The rows of each matrix lie in a flat space through zero, up to rounding. After each matrix: how many dimensions does the smallest such space have?
(in the rows, 128 means zero)

[[181 113 116 126 115  83 115 191  66 141 102 138 155 139  96 110 125 148]
 [113 132 138 125 148 138 132 116 139 126 122 125 113 124 153 137 124 137]
 [116 138 130 141 111 108 129 125 132 141 135 126 136 146 134 128 133 107]
 [126 125 141 136 128 126 117 135 138 127 130 118 122 144 138 119 137 145]
 [115 148 111 128 132  94 146 114 104 155 128 140 147 135 129 139 119  59]
 [ 83 138 108 126  94 145 149  77 166 128 164 142 124 104 136 147 120  45]
 [115 132 129 117 146 149 142 109 135 122 120 134 116 104 144 146 116 133]
 [191 116 125 135 114  77 109 203  63 142  97 130 161 152  90 104 132 176]
 [ 66 139 132 138 104 166 135  63 205 116 176 120 104 123 154 138 137  76]
 [141 126 141 127 155 128 122 142 116 126 110 120 124 136 133 124 130 167]
 [102 122 135 130 128 164 120  97 176 110 157 116 106 128 139 122 141 118]
 [138 125 126 118 140 142 134 130 120 120 116 134 125 108 124 136 119 150]
 [155 113 136 122 147 124 116 161 104 124 106 125 124 130 127 118 127 174]
 [139 124 146 144 135 104 104 152 123 136 128 108 130 174 129 102 150 148]
 [ 96 153 134 138 129 136 144  90 154 133 139 124 127 129 144 146 128 108]
 [110 137 128 119 139 147 146 104 138 124 122 136 118 102 146 151 113 126]
 [125 124 133 137 119 120 116 132 137 130 141 119 127 150 128 113 140 119]
 [148 137 107 145  59  45 133 176  76 167 118 150 174 148 108 126 119  82]]

6

[[ 78 126 135 128 106 121 148 147 146 121 131 136 138 135 121 119 151 143]
 [126  75 141 113 125 117 123 123 118 142 103 129 132 129 157 133 154 154]
 [135 141 107 121 126 135 145 148 109 129 112 131 118 123 141 140 116 135]
 [128 113 121  93 135 134 128 126 113 142  95 116 137 132 145 135 151 134]
 [106 125 126 135 100 123 122 122 126 122 132 133 106 134 111 124 133 132]
 [121 117 135 134 123 107 134 126 114 130 139 130 132 106 152 119 135 130]
 [148 123 145 128 122 134 105 120 123 117 114 135 105 132 133 129 135 125]
 [147 123 148 126 122 126 120 101 100 123 132 141 128 117 135 114 144 112]
 [146 118 109 113 126 114 123 100  56 125 122 122 126 100 167 118 129 116]
 [121 142 129 142 122 130 117 123 125  97 141 133 126 135 119 115 118 121]
 [131 103 112  95 132 139 114 132 122 141  82 111 117 146 141 148 140 147]
 [136 129 131 116 133 130 135 141 122 133 111 129 128 120 150 134 137 132]
 [138 132 118 137 106 132 105 128 126 126 117 128  76 136 115 142 113 132]
 [135 129 123 132 134 106 132 117 100 135 146 120 136  95 157 119 124 116]
 [121 157 141 145 111 152 133 135 167 119 141 150 115 157  68 128 123 121]
 [119 133 140 135 124 119 129 114 118 115 148 134 142 119 128 108 136 115]
 [151 154 116 151 133 135 135 144 129 118 140 137 113 124 123 136  90 125]
 [143 154 135 134 132 130 125 112 116 121 147 132 132 116 121 115 125 100]]

9

[[113 118 137 121 123 132 136  95 125 109 117 120 106 124 148 140  99 124]
 [118  82 127 114  76 120 120  84 125  98 156 156 153 109 130 106 135 110]
 [137 127 117 129 117 133 124 115 115  66 163 138 109  91  80 125 163 113]
 [121 114 129 157 170 118 150 115 137 151 134 132 130 144 166 164 124 145]
 [123  76 117 170 203 114 144  58 150 201 137 150 163 169 227 181 126 155]
 [132 120 133 118 114 111 110 145 133 154 122 137 162 155 157 107 113 126]
 [136 120 124 150 144 110 133 138 127 107 162 144 134 124 122 140 153 129]
 [ 95  84 115 115  58 145 138 102 122 111 159 145 151  76  94  96 146 119]
 [125 125 115 137 150 133 127 122 122 112 144 124 116 117 133 139 129 130]
 [109  98  66 151 201 154 107 111 112 142 173 115 131 107 185 143 114 144]
 [117 156 163 134 137 122 162 159 144 173  77 107 115 160 141 151  97 146]
 [120 156 138 132 150 137 144 145 124 115 107 100  86 127 125 150 102 134]
 [106 153 109 130 163 162 134 151 116 131 115  86  87 107 129 141  95 141]
 [124 109  91 144 169 155 124  76 117 107 160 127 107  95 131 150 146 130]
 [148 130  80 166 227 157 122  94 133 185 141 125 129 131 149 166 169 153]
 [140 106 125 164 181 107 140  96 139 143 151 150 141 150 166 168 149 140]
 [ 99 135 163 124 126 113 153 146 129 114  97 102  95 146 169 149  55 132]
 [124 110 113 145 155 126 129 119 130 144 146 134 141 130 153 140 132 137]]

7

[[169 100 158 191 124 148 134 132 136 133  74 207  79 153  78  90 146 145]
 [100 113 125 131 114 154  98 134  77 141 137 110 165 159 119 112 142 136]
 [158 125 148 120 156 108 116 149 135 137 100 152  78 130 134 110 130 156]
 [191 131 120 110 168  56 104  89 162 115 167 191 104 105 128 193 173 153]
 [124 114 156 168 142 115 170 171 143 120 109 136  92 159 107 132 131 151]
 [148 154 108  56 115  29 124 127 184  72 163 107 113 110 130 181 120 101]
 [134  98 116 104 170 124 191 138 147 107 145 119 117 124 151 162 111 146]
 [132 134 149  89 171 127 138 145 141 115  71 139  70 125 144 109 136 136]
 [136  77 135 162 143 184 147 141  92 144 104 152 123 160 110  87 115 159]
 [133 141 137 115 120  72 107 115 144  47  93 160  98 151  56 139 160  94]
 [ 74 137 100 167 109 163 145  71 104  93 163 111 210 126  91 168 143  79]
 [207 110 152 191 136 107 119 139 152 160 111 200  70 122 108 100 113 169]
 [ 79 165  78 104  92 113 117  70 123  98 210  70 226  95 136 198 135  69]
 [153 159 130 105 159 110 124 125 160 151 126 122  95 104 151 113  81 133]
 [ 78 119 134 128 107 130 151 144 110  56  91 108 136 151  91 135 157  93]
 [ 90 112 110 193 132 181 162 109  87 139 168 100 198 113 135 149 115 127]
 [146 142 130 173 131 120 111 136 115 160 143 113 135  81 157 115  90 142]
 [145 136 156 153 151 101 146 136 159  94  79 169  69 133  93 127 142 126]]

10

[[121 122 121 137 122 133 134 135 116 155 141 124 125 126 138 123 129 130]
 [122 115 107 123 114 126 141 131 122 149 129 135 113 118 119 133 133 126]
 [121 107  93 114 106 121 149 129 123 151 121 143 102 110 105 141 137 123]
 [137 123 114  99 123 113 133 115 148  91  95 149 113 118  88 148 134 120]
 [122 114 106 123 113 126 141 131 121 150 129 135 112 117 118 134 133 126]
 [133 126 121 113 126 120 130 121 139 107 110 139 121 123 107 139 131 124]
 [134 141 149 133 141 130 116 125 134 108 128 121 143 138 137 123 123 130]
 [135 131 129 115 131 121 125 120 141 101 111 136 127 127 112 136 129 125]
 [116 122 123 148 121 139 134 141 107 174 155 116 128 128 153 115 127 133]
 [155 149 151  91 150 107 108 101 174  23  74 147 137 135  84 150 127 119]
 [141 129 121  95 129 110 128 111 155  74  88 150 118 121  85 150 133 119]
 [124 135 143 149 135 139 121 136 116 147 150 112 142 137 157 113 122 134]
 [125 113 102 113 112 121 143 127 128 137 118 142 108 114 106 140 135 123]
 [126 118 110 118 117 123 138 127 128 135 121 137 114 118 113 136 133 125]
 [138 119 105  88 118 107 137 112 153  84  85 157 106 113  74 156 137 116]
 [123 133 141 148 134 139 123 136 115 150 150 113 140 136 156 113 123 134]
 [129 133 137 134 133 131 123 129 127 127 133 122 135 133 137 123 125 130]
 [130 126 123 120 126 124 130 125 133 119 119 134 123 125 116 134 130 126]]

2

[[136 168 131 149 104 141 144 122 101 120 133 146 120 141 127 145 145  88]
 [168  67 118 168  61 137 109 108  87 156 160 150 151 148 136 157 136 107]
 [131 118 100 152  97 154 102  71  88 159 124  98 176 133  99 116 157  95]
 [149 168 152 104 134 112 160 152 149 128 127 125 103 134 141 128 110 119]
 [104  61  97 134 137 101  81 116 118 166 136 113 150 147 119 124 136 155]
 [141 137 154 112 101 110 144 145 124 123  89 140 120 131 155 130 121 125]
 [144 109 102 160  81 144 101  94 101 146 120 118 163 148 124 135 150 101]
 [122 108  71 152 116 145  94 101 130 166 132 117 171 137 106 124 154 163]
 [101  87  88 149 118 124 101 130 119 144 122 161 145 129 126 148 155 188]
 [120 156 159 128 166 123 146 166 144 145 198 126  92 163 129 102  88 109]
 [133 160 124 127 136  89 120 132 122 198 163  92 126 203 121  97 114  83]
 [146 150  98 125 113 140 118 117 161 126  92  77 141 139 131 145 143 121]
 [120 151 176 103 150 120 163 171 145  92 126 141  82 115 151 135 102 129]
 [141 148 133 134 147 131 148 137 129 163 203 139 115 141 109 118 111 123]
 [127 136  99 141 119 155 124 106 126 129 121 131 151 109 110 134 152 145]
 [145 157 116 128 124 130 135 124 148 102  97 145 135 118 134 122 132 132]
 [145 136 157 110 136 121 150 154 155  88 114 143 102 111 152 132 105 131]
 [ 88 107  95 119 155 125 101 163 188 109  83 121 129 123 145 132 131 217]]

10

[[ 39 131 106 133 102 116 151 165 120 120 145  91 137 133 136 131  85  60]
 [131  67 141 148 156 131 131 125 161 131 111 130 128 134 159  89 110 165]
 [106 141 122 116 110 165 106 176 176  88 161  70 147 150 138 138 115 135]
 [133 148 116 114 131 118 125 127 149 108 151 134 147 140 127 130 131 134]
 [102 156 110 131 155  80 201 102 145 123 171 143 190 155 134  88 106 117]
 [116 131 165 118  80 109 141 147 152  87 168 108 181 135 100 105 139 117]
 [151 131 106 125 201 141 103  61 140 112 139 170 141 159 123 139 153 195]
 [165 125 176 127 102 147  61 196 187 112 173  40 114  99 126 145 115 113]
 [120 161 176 149 145 152 140 187 113 104 164  94 160 133 116 137 125 104]
 [120 131  88 108 123  87 112 112 104 111 118 185 133 122 139 151 131 125]
 [145 111 161 151 171 168 139 173 164 118 106 119 115 132 125 113 109 163]
 [ 91 130  70 134 143 108 170  40  94 185 119 141 129 126 135 133  96 163]
 [137 128 147 147 190 181 141 114 160 133 115 129 101 157  99 110 135 160]
 [133 134 150 140 155 135 159  99 133 122 132 126 157 127  80 129 126 166]
 [136 159 138 127 134 100 123 126 116 139 125 135  99  80  59 175 106 108]
 [131  89 138 130  88 105 139 145 137 151 113 133 110 129 175  72 130  96]
 [ 85 110 115 131 106 139 153 115 125 131 109  96 135 126 106 130 114 117]
 [ 60 165 135 134 117 117 195 113 104 125 163 163 160 166 108  96 117 139]]

12

[[ 86 142 113  94 116 163 100 183 115 101 114 182 127 138 154 205 140  95]
 [142 123 133 137 129 120 137 111 135 139 128 115 127 122 116 107 129 142]
 [113 133 123 122 130 135 116 143 120 114 133 138 129 137 144 145 124 114]
 [ 94 137 122 142 147 132  87 137 106  89 168 124 126 159 181 131  99 104]
 [116 129 130 147 130 138  99 113 132 121 144 130 117 136 143 122 128 143]
 [163 120 135 132 138  95 171 110 128 146 126  89 140 118 103  84 115 129]
 [100 137 116  87  99 171 114 177 134 126  88 197 122 118 123 213 166 118]
 [183 111 143 137 113 110 177  85 161 184  96 107 126  90  60  84 155 178]
 [115 135 120 106 132 128 134 161 110 110 126 137 138 136 143 153 117  93]
 [101 139 114  89 121 146 126 184 110 107 111 166 136 134 144 190 132  86]
 [114 128 133 168 144 126  88  96 126 111 171 107 117 149 161  94 108 144]
 [182 115 138 124 130  89 197 107 137 166 107  87 144 102  76  80 126 137]
 [127 127 129 126 117 140 122 126 138 136 117 144 122 121 118 140 144 142]
 [138 122 137 159 136 118 118  90 136 134 149 102 121 130 129  86 120 154]
 [154 116 144 181 143 103 123  60 143 144 161  76 118 129 122  48 114 173]
 [205 107 145 131 122  84 213  84 153 190  94  80 140  86  48  60 140 164]
 [140 129 124  99 128 115 166 155 117 132 108 126 144 120 114 140 124  99]
 [ 95 142 114 104 143 129 118 178  93  86 144 137 142 154 173 164  99  68]]

3

[[121 131 141 133 137 127 134 113 131 124 131 130 114 143 134 133 120 124]
 [131 186 103 122 109 145 102 184 111 167 112 108 132 116  81  98 168 136]
 [141 103 108 143 143 130 116 102 119  99 134 144 152 106 122 146 141 164]
 [133 122 143 189 184 154 151  63  96  65 152 114  93 137 137 150 141 132]
 [137 109 143 184 159 154 150  74 115  81 150 119  83 129 151 132 107 103]
 [127 145 130 154 154 143 140 112 110 106 132 117 110 137 121 134 150 134]
 [134 102 116 151 150 140 186 121 126  79 124 125 116 127 156 138 142 112]
 [113 184 102  63  74 112 121 234 151 206  85 124 153 136  96  92 157 123]
 [131 111 119  96 115 110 126 151 127 134 123 127 170 113 128 137 141 143]
 [124 167  99  65  81 106  79 206 134 199 102 132 186 113  80 110 161 163]
 [131 112 134 152 150 132 124  85 123 102 141 138 120 129 134 143 119 141]
 [130 108 144 114 119 117 125 124 127 132 138 121 138 123 142 133 109 117]
 [114 132 152  93  83 110 116 153 170 186 120 138 109 146 145 101  68  83]
 [143 116 106 137 129 137 127 136 113 113 129 123 146 101 121 128 146 139]
 [134  81 122 137 151 121 156  96 128  80 134 142 145 121 153 158 132 144]
 [133  98 146 150 132 134 138  92 137 110 143 133 101 128 158 128  85  99]
 [120 168 141 141 107 150 142 157 141 161 119 109  68 146 132  85 101  65]
 [124 136 164 132 103 134 112 123 143 163 141 117  83 139 144  99  65  71]]

6

[[106 165  85  82 130 124 138 106  93 108 136 110 128 168 114 137 140 165]
 [165  70 139 134 106 136 143  97 113 101 130 149  95 153 108 117  84 141]
 [ 85 139  65  92 149 119 115 159 103 104 119  96  88 125 124 107 127  94]
 [ 82 134  92 138 171  90 110 149 115 151  90 168 109 135 162 140 161  99]
 [130 106 149 171 126 147 122 149  89 172 147 111 144  83 148 111 150 147]
 [124 136 119  90 147 214 137 129 171 163 127 123 117 128  91 172 152 151]
 [138 143 115 110 122 137  47 111 114 122 125 128 149 136 119 135 143 120]
 [106  97 159 149 149 129 111  65 102 160 141  98 142  56 159  99 103 112]
 [ 93 113 103 115  89 171 114 102  90 139  85 138 184 146 120 153 138 101]
 [108 101 104 151 172 163 122 160 139  99 110 135 181  92 112 126 189 111]
 [136 130 119  90 147 127 125 141  85 110  86  96  89 118 137 109 112 134]
 [110 149  96 168 111 123 128  98 138 135  96  70 153 158 158 159 119 105]
 [128  95  88 109 144 117 149 142 184 181  89 153 155  73 128 147 139 124]
 [168 153 125 135  83 128 136  56 146  92 118 158  73 176 151 174 119 151]
 [114 108 124 162 148  91 119 159 120 112 137 158 128 151 112 140 150 113]
 [137 117 107 140 111 172 135  99 153 126 109 159 147 174 140 115 128 155]
 [140  84 127 161 150 152 143 103 138 189 112 119 139 119 150 128 106 118]
 [165 141  94  99 147 151 120 112 101 111 134 105 124 151 113 155 118  48]]

16

[[156 120 125 121 160 112 124 131  98  74 191 112 118 102  89 152  72 113]
 [120  77 203 111 141 126 114 144 138 139 142 132 118  55 138 132 107 123]
 [125 203 149 129 174 163 155 122  92 177 106  85 157 176 183 177 110 176]
 [121 111 129  67 124 111 118 139 107  75 155 162  84 172 123  85  62  90]
 [160 141 174 124 120 121 134  91 119  95 178 124 141 107 121 167  97 179]
 [112 126 163 111 121 149 118  93 137 124 164 141  77  78 155 105 139 128]
 [124 114 155 118 134 118 132 106 146 130 102 118 124 124 155 166 124 137]
 [131 144 122 139  91  93 106  95 141 106 168 198 139 144  99 117 134  83]
 [ 98 138  92 107 119 137 146 141 115 125 102 156 110 110 145 128 111 100]
 [ 74 139 177  75  95 124 130 106 125 181 143  88  62  90 111 176 156 131]
 [191 142 106 155 178 164 102 168 102 143 209  34 123 122  79 129 124 167]
 [112 132  85 162 124 141 118 198 156  88  34 105 154 190 154  97 112  80]
 [118 118 157  84 141  77 124 139 110  62 123 154 170  85 151 116  72 113]
 [102  55 176 172 107  78 124 144 110  90 122 190  85 129 126 105 112  71]
 [ 89 138 183 123 121 155 155  99 145 111  79 154 151 126 176 104 124 135]
 [152 132 177  85 167 105 166 117 128 176 129  97 116 105 104 213 116 198]
 [ 72 107 110  62  97 139 124 134 111 156 124 112  72 112 124 116 136  98]
 [113 123 176  90 179 128 137  83 100 131 167  80 113  71 135 198  98 129]]

15
